The first 7 rows are patterns. Each new row is the sum of 2 different patterns, raised or lowered, with some noise. Before adding, each is slid sideways (what falls off one end comes back at the other) and multiplied by a number that may be negative. Names go in the order of the patterns.
Known rows, each followed by the names of its patterns:
[ 25  11 -19  21 -33 -14 -30 -40  18  29  -2  16 -15   9 -16   4  19  27
 -19  -7  19  24 -22  25  -3 -21   6  -5 -33 -18  -3] -> z703
[ -2   7  26 -19   8  -6  15   5 -45 -57 -23 -30 -23   3 -18  62 -19  11
   5  15 -42  26  -1  17  21 -12   5  -7 -11  20   2] -> z83
[ 16   8   9  14  -4 -10 -18  18  29  37  -3   2  30  10  24  10   3 -14
 -17  -3 -42 -36  33 -39 -26   3  19   9  -4 -36   6] -> z732
[ 20 -10  10 -11 -21 -25  -1   1  11 -12  -9  24   4 -41 -28 -36 -17 -12
 -11  -2  13 -20  -9 -22  21  -7  26   5 -13  11  -3] -> z260
[ -3 -15 -29  -3  -6  -3  14  15  -2   0 -14   7  -9  -6 -28  12   8 -21
  13 -11  27   2 -16 -15 -13  -1 -17  12  36  30 -13] -> z634
[  8   8  16   1 -23  -9 -17  28  -4   6  48  21  -3 -22  -2  -4   1  10
   7 -15 -28  -7 -43  -3 -10 -10 -20   2  -5  20   4] -> z349
[  2 -19  25  15  -6  32  -7   6   1  -4  22  35  18 -29  15 -30  23 -38
 -44   7   6 -23   8   0  22   6 -18  -3 -12   9  21] -> z686

New rows, each followed by the names of its patterns:
[33  6  1  1 33 31 30 34 32 30 20 27 13 25 22 28 24 40 32 27 21  7 42  1
 12 10 23 23 32 31 31] -> z634 z686
[18 15 16 23 41 32 45 50 49 46 17 34 29 25 27 51 34 45 -3 37 -2 16 16 22
 35 -8 46  8 54 44 36] -> z260 z634
[  2  17  -6   1 -12 -10 -12 -38   4 -10 -15 -18  -3 -21 -10 -32 -25   9
  -4   6  -1 -16 -12 -13 -20 -16  -1  -7 -23 -16 -32] -> z83 z260
[-24 -19 -17  -7  -9  -7  -5  29 -14 -20  -1 -23  -4 -32 -10   4  -5 -12
 -16 -14 -24 -47 -42  -9  -6  -1  22  -8  -5  -6 -19] -> z634 z349
[-23 -28 -22   9 -29  -4   1 -24   4   1  -5 -21 -30 -43   2   9 -13  50
  -8  16   9 -10 -12   9  -5  -4 -31 -30   4 -37  -2] -> z349 z686
[-25 -57 -36 -27 -76 -18 -43 -13 -40 -37 -38 -18 -26 -34 -13  11  -4 -54
 -34 -50 -28 -31 -25   6  -3 -16 -44 -27 -39 -24 -23] -> z634 z349
[-34 -17  -1 -10   0 -13 -37 -14  11 -20  -4  -9  10  25 -17 -12  34  22
   8  -1   5   4   6 -37  -2 -24 -10  -4   3 -30  -3] -> z83 z686
[ -9 -23 -21 -50 -50 -40 -34 -34 -42 -75  -1 -54 -26  -5 -52 -54 -11  12
 -38 -28 -59  22 -11  -5 -20  18   4 -46 -74 -30 -28] -> z703 z686
[  9  -5   0  15  19   2  11 -39  -8   3   0  23 -14  -6  11  23  11  50
  -5   3  -9   7  25   8  12  12  36   5  37 -19 -25] -> z260 z686
[ 49  14  60  -8 -22  33  46   0  51  39  64  52   6  16  21  34  60  30
  17  54  38  13  69  29  29  20  39  43  64  56  -3] -> z703 z686
[-30 -38  -3 -12 -15 -33 -11 -28  -6 -31 -63  -5 -25  -9 -41 -60 -14 -28
 -36  -5  -8 -20 -22 -24 -13 -47  -1 -11 -34 -32 -12] -> z703 z686
[-11 -33  -7  -3 -15  14 -20  -6 -18 -21  -6  20  10 -23  -7 -40  16 -45
 -43  -6 -10 -40 -13 -18 -11 -25 -19 -33 -35 -10  10] -> z732 z686
[  9  -5  21   7  13  27   5   7  10  22  45  37  29   2  15  -3  -1  -8
 -22  14   5  10   2  11  15   6   3   5   5  17  17] -> z83 z686
[-20 -15  -4 -14 -37  -4 -20  12 -40 -53 -37 -10 -27 -30 -23 -21 -16 -23
  -5  -7  -8  24  11 -45  24  11 -18 -13 -25  -7  10] -> z732 z686
[-16 -39  28   3  10  58  41   4  -9  -8  12   3  13 -17   9  -8 -15 -13
  -5  25   2 -24  -7  -8  24  -4  26  48  48  -4 -12] -> z634 z349
[  9  44   4  13   7  10   6  25  22  17  -6 -20  -7  15  18  11  15  -8
  -6  10  24  27  22  54  36 -27  44  12   9  -6   2] -> z732 z349
[-17  19  -6   1 -41   5  14   4  21  -7  12 -15 -37 -19  24   5  -5  27
 -22  11 -22 -40 -16  -3 -18  11 -12  14   3   7 -17] -> z634 z686
[ 11  28   4  -3   3   7 -12  10  30  -3  39   4  14  14   8 -12   1   5
  -3  13 -12  11  26  18   7  27 -17   9 -10 -30   0] -> z349 z686
[ -8 -21 -20 -37 -25  -7  -4   1 -32 -23  -5  -6  16   0 -26 -36 -46 -41
 -62 -55   5 -50 -37 -19  -7 -20 -23 -58 -21 -24  -9] -> z732 z634
[-25 -35 -20 -18 -17   1  -3 -14   4 -18   4 -29 -11 -40 -21 -10 -29  11
 -20  18  -7 -27 -26 -17   1 -22  20  24  23 -16  -3] -> z634 z349
[ 42  48  24  24  33  12   4   6   4  24  -6  36  15 -15  26  21  22   8
   9 -20  11  11   1  28  28  14  -6  34  -8  15  -4] -> z634 z686
[-19   9  19 -21  12  -9  24   4 -28 -37 -20 -15 -24   8  12  49 -14   2
  -3 -12 -23   8  -1  17  17 -10   3 -12  -3   5  -3] -> z83 z634
[  4  -9  -6 -16   1  27  10 -36  15 -25  13 -45 -55   2  -7 -30 -14   0
  18  -9 -16 -12  -4   3   7 -12 -31  18   0  -5  44] -> z634 z686
[ -8  44  12  60  16  10   1  -4   4   5  34  63  41   2  34  12 -34   0
  -7   7  28  27  20  31  -4  20   1  27  -8  51  33] -> z260 z634
[ 10 -19  26   2  12 -26 -27   7  10   1  13  -6  19   2   7  17  18  -4
  -7  16   3  -3  29 -10  -4   0  20 -19 -18 -10  15] -> z703 z634
[  6 -10   1  56 -17  -3  31  47  14  29  -9  11  34  22  10  21  11  24
  10  23  48  25   9   4  18  33  50  22  28   1  10] -> z703 z732
[ -2   9  -1 -14 -13   1  -2  41  25  13  36 -25   1 -20 -16  42  43   5
  45  11  20  19  15  38  43  -5  22  53  46 -21  44] -> z703 z686
[-33 -34  -6 -39 -31   3 -14 -23 -45 -24 -26 -13 -29 -25 -25 -52 -26 -70
 -32 -27 -25 -33 -24 -23 -21 -43 -36 -16 -16 -20 -27] -> z634 z349
[-17  16  13  -5 -15  -1  18  12  38  42  27  -2  25 -39   9 -13 -11   1
  35 -24  14   2   2  -6 -10  32  19  -1  18  44  22] -> z703 z260
[ -6  18  37  46 -11  26 -15  18  40  29  45  13  68  45  14  76  72  28
  14  14  42  64   4  15  60  46  52  46  48  52  16] -> z732 z260
[ 19  26  38  12 -16 -10  50 -19  53   2  56  56  23  19  65  24  34  12
  31  47  12  33   7  27  21  53  38  30  34 -20  33] -> z349 z686
[  8 -18  12  -2 -14   5  48  40  37  52  45  -6  44  20  21   3  20   1
  39  -9  -5  14  -4   1  -2  22  17   4   3   2  14] -> z732 z260
[ 15  32  12  10   8  -1  26   6  24  10   1 -10   8   8 -20 -18  29 -18
   1  18  10  13  19  -2  11   1   4  20   2  19   9] -> z703 z732
[-29 -11  -3   8 -43 -33 -62 -24 -35 -19 -23  10 -32 -20 -46  -2  -8 -24
 -20 -57 -32 -29  30   1  -2  76  42 -44   4  10 -19] -> z732 z349
[-31   5   5  29  -8 -37  42  16  30 -16 -29  -5  12 -81  16 -19   7 -15
  12 -32 -18 -14  -9   3 -28  18  12 -32  19 -11  -8] -> z83 z686
[  5  12 -33  -5  -4  24  15  13  10  -3   9  12  11  -2  46  12  22  27
  25   4  11 -13  -4   0  -3   1   2  29  16  29 -18] -> z634 z349
[ -1 -11 -11   0  -3 -40 -38 -11  28 -16 -31  17 -54 -14 -35 -40  10   2
 -32  -5   1  -8   0 -16  35  49 -26 -15  24   6 -26] -> z703 z686
[ 27  61  24  23  16  21  11  -7 -23  34 -18  -5   4  26  36  19   6   0
  28  17 -10   9  15  25   7  29  33  31   9  29  54] -> z732 z349
[  7   3  13  31   3  25  19   5  22   9  23  26  -6  12  38  24  19  34
  16  21   7   3  47  48  38  20  30  -3  18 -13  18] -> z83 z260
[ 15 -23  31  39 -16  -2  41   6  16 -39  -1  15 -34  -4  -4  -3   2  23
 -21 -21   2 -15  35   0  39   9  -8 -24  -1  26  -9] -> z349 z686
[ -5  10   8  20  25  23  29   7 -12 -13  23  23  40  42  35  21  22  10
  12  15  16  19   9  17  16  30   6  19  38  13  12] -> z634 z349
[-42 -21 -18 -35 -21 -15  12   1  -6 -57 -17  -3 -63 -15 -18  30  12 -12
 -15  -9 -20   2   5  -5  41  -8   6  -6  -2 -13   3] -> z349 z686
[ -6   4  -1  10 -28  16  15  46  44 -12   8 -10 -22  20   3   5  23  37
 -11  15  -8  22   4 -38 -56  -5 -12 -25  15 -15  72] -> z83 z634
[  4 -22 -25 -22 -43 -22 -61 -48   7 -42 -35 -21  -2 -25 -44 -63 -11 -12
 -10  -3 -16 -24 -28 -42 -19  -4   3 -18 -25   0 -14] -> z732 z634
[-16 -48 -28 -32 -27 -21  -5 -15 -32 -29 -58  -2 -67 -58 -44 -31 -39 -13
 -24 -13 -15 -54 -58 -61 -17 -18 -23 -28 -12 -17 -35] -> z634 z686
[-19  50  28   9  35  25  -9  -1  14  56  49  26  42  -7  25  -1  -2  45
  49  15  28   7   9 -13  43  20  36   8  27  45  40] -> z703 z732
[-43 -15  -7 -19 -31 -15 -24 -35  -1  -3   3  14 -26 -21 -16  -6 -31  -7
 -11  -3 -33 -25 -41 -38  -4 -15  -7 -33  -7 -23 -56] -> z634 z349
[-23 -15 -24  -4 -19  23  21 -13  36  -8  15  -7  14 -17 -18 -49 -13 -16
  -8 -31 -16  28  -1 -22 -51 -31 -29 -59 -36  -7  21] -> z260 z349
[ 45  24  -6 -32   0  -6   2  16   6  84  15  41   9  33 -11  13  10  37
  52  13  30  18   9  35  36  39  32  72  10  33  23] -> z83 z349
[  6   3  21  33  37  -2 -10 -20  25  11 -11  -5  -1  10   4  33  26  28
  56  45 -20  48  39   4   3  22  33  46   9  -1  -1] -> z732 z634
[-18 -19  -5  -8  10 -12  11 -31  -8 -13   8 -28 -11 -39  -5 -40 -38 -22
 -32   9 -34  -7 -37  -6 -18 -69 -26 -25 -26 -43 -12] -> z634 z349
[ 38  25  22  34  42   8  -1  32  18  64  26  35  72  42  12  10  23  28
  11  34  14   6   1  10 -15  10  19   8   9  34  32] -> z260 z349
[ -9  -1  -4 -62 -80 -37 -36 -54 -25 -28  14 -30 -10 -13  -3 -69 -18 -28
  15  -5  -8 -28   1   1  -1 -19  -5 -13   5 -49 -13] -> z83 z686
[ 15  36  45  34  21  -6   5  41  21  46  56  44  53  13   7  18   8  16
  10  23  10  -7  -1  46  29  15 -20  35  -4 -12  18] -> z703 z349
[ 39  11 -28   5 -10  50  32   1  34  -2  10  14 -10  49  61  38  46  -6
  28  -3  52  42  58  44  34  44  33   3  47  22  15] -> z703 z349
[  2   6   2 -39  12   1   6  18  -7   9  -9 -16   9   2  -4  -6  13  -4
  13   5  14   6 -40 -52 -32 -22 -21   8 -29  51 -33] -> z83 z260
[  6  22 -26   4   8  10  31 -13  -9   3  63 -11  29  13  32  63 -18   6
  46  22  26  -5  24  17 -19  -5  19  -5  28  56  -4] -> z634 z686
[ 15  -9  -1 -20  16   9  22  14  17  14   3   6  13   8 -17  -7  25  -1
   5  25  -7  -7   3   0  16   5  -1  -7  11 -13   4] -> z732 z260
[ 17   4   5   0  -7  12  15  36   3   2 -19  -8   0  -6   3 -13  19   1
  10  19  16   8  -1  -5   0  16 -10  -8  40  19  43] -> z260 z634
[ 13  27   7  16  13  37  24  52  46   5  27  32  33  19  14  14  16  11
  32  25  43   8  -6  24  33 -11  11  11   8  16  15] -> z260 z634
[ 24 -13  40  46 -32  43  15   7 -21   4  23  53   2  -9 -10   6  -1  -9
  10  49   7   2 -16  17  11 -21 -14   0   1  16   2] -> z732 z260
[  3 -53 -22 -51 -10 -33 -50 -49 -23 -47 -46 -36 -30  18 -62 -25  12   3
 -24   4 -19  -9 -12 -49  -6 -28 -16 -38 -23 -56 -31] -> z83 z260
[ 21 -47  26   5  -2 -27  33 -32  20 -16 -12  42   8   7  -3 -17  -2   4
  -1 -18   9 -23   4 -37  -4  35  45  10  29  21   9] -> z83 z349
[  5 -10  -5   5   0 -37 -29 -51  -5 -18 -10 -15   7   8  28  -4  38   9
  16  14 -54  20 -16  15 -20  34 -27 -19 -35 -15   6] -> z83 z260
[-11  31   1 -44 -34 -42 -15 -45 -43 -14 -32 -58 -23 -55 -13 -28 -45 -39
 -30 -21   4 -21 -27  -3  -5 -27 -25 -35 -34  -5 -30] -> z349 z686
[ -9  15 -23  -8 -36 -26 -43  -9   9   2 -11 -28  -2   3 -28  -7 -20 -56
 -22 -34 -54 -49 -28  10 -10 -28 -28 -45 -38 -79 -71] -> z703 z349
[19 15 12 20 23 15 22 37 12 21  1 20 28 12 20 32 34 24 10  7 29 20 17 38
 19 27 10 11  1 17 24] -> z260 z634
[  0   5  11   4   8 -12  23  -9   3   0  11  -4  -3 -18  -1   1   3  21
  13   9 -16  -4   8 -10   3   3  14  14   9   8   0] -> z732 z349
[ 19  24  31  -7  11  -8 -14 -15 -34  14 -13  24  16  15  23  26 -11 -13
  -8  12  21 -28   8  43  47  27  10  28   1  13 -31] -> z260 z634
[ 30 -16  25  25 -10  -9  20   7   2   9  -6  14   6  13  -9 -11 -13   8
 -22 -13  -6 -22  16  -2   5 -14 -14 -28 -38   3  -7] -> z349 z686
[-66 -52 -26  -6 -24   3 -13  -9   7  17 -32  36  -8 -28 -23  -9 -30  30
 -27 -48 -22 -27 -54 -28 -13  14 -28 -56 -36 -38 -30] -> z703 z732
[  9 -19 -23 -11 -25 -49 -39 -22 -18 -31 -19 -23 -55 -30 -34 -47 -10 -14
 -18  -4 -28 -10 -24 -16 -11  -7 -27 -12  10  -2 -33] -> z703 z732
[ 13  36  29  55  20   6  13  30  39  33  67  42  22  12  15  24  26 -12
  13   1  10  12  34  56  33  73  31   4  49   8   7] -> z732 z349
[ 17  25 -13   3  32  -8  20  22   4  16 -14 -32   8  60   2  55  -8  59
  54  15  22  52   3  13   7  24  28  34  32   3   2] -> z703 z686
[ 38  11  47   7  -3   8  17  -5 -16   6  57  40  21  38  -3  10  -9 -26
  35  36  25   9   7  -1  -3  24  19  34 -16  11  19] -> z703 z260
[ -5  -7  -1  36 -15  -8  -4  -4 -10  12  16  32 -12 -15 -22  15   5 -29
  -5 -21   8   3  23  40  16  41  31 -24  40  31   8] -> z732 z349
[-26  14  -2 -60 -10 -56  -3 -43 -36   6  -9   4  22 -40  34  15 -29 -30
 -31  -1  34 -16 -41   1  -8 -26  15 -12   4 -29 -39] -> z732 z686
[-14 -15 -29  -3  -3 -38 -20  14   9  11  -5 -18  -3 -11 -35   5 -14  14
 -33 -18 -48 -26  -5 -33  -7 -18   3 -29  -8  -4  -5] -> z260 z634
[-11 -25  24 -27  69 -45  38  26 -24   8  18   2  12 -37  -6  19  -3 -13
  12 -24   9   4 -25  28  64  -4  38  18  -2  22 -80] -> z83 z686
[-20 -40 -20 -15 -24 -29 -19 -27 -34  -6 -39 -16 -16 -46 -25 -31 -23 -28
 -27 -21 -14 -12 -30 -14 -47   0  -2 -25 -16  -3 -27] -> z634 z686
[ 50 -34  13   3  13 -12   6  32  39   4  -6 -15 -19  -9   4  25  15  -4
 -19 -10  -2  -5  -9 -17 -10 -28  -1  29  33  19  45] -> z732 z634
[ 23  44  20   7  -5  44  30   2  -7  48   7  19  48  14  42  54  33  18
  -6  12  30  13  69  49  45  57   0 -18  25   7  34] -> z703 z634
[31 -2 17 21 -9 20 24 32 43 -2 -6 33 10  3 -5  2  6 -2 -6 27 31 -6 -3 17
 16 16 42 18 10 43 25] -> z703 z260
[ -8 -23  -4 -23 -24  -1 -24 -17 -39 -19  -6 -13  -1 -17  -3 -32 -47 -23
  15  -6   5  13 -18  -4 -39 -21 -31 -18 -22   8 -33] -> z83 z634
[33 39  1 58 51 52 25 32 15 38 -2 15 33 31 15 51 16 48 30 29 32 -6  0 26
 12  2 46 29 64 39 30] -> z83 z686
[ 16 -44  -2 -49  -8  10 -32 -31   3 -20 -25 -43 -38  -4 -29 -17 -45 -38
 -22 -20 -39 -41  -7 -49 -25 -36 -33 -21 -52 -45 -20] -> z634 z686
[ 10 -49 -32  32  23  18  11   4  11  -4 -29  11  -4  19 -19  -2 -43  -1
  10 -22   9 -31   5 -16   0  21  30   1 -22 -14  -9] -> z260 z686
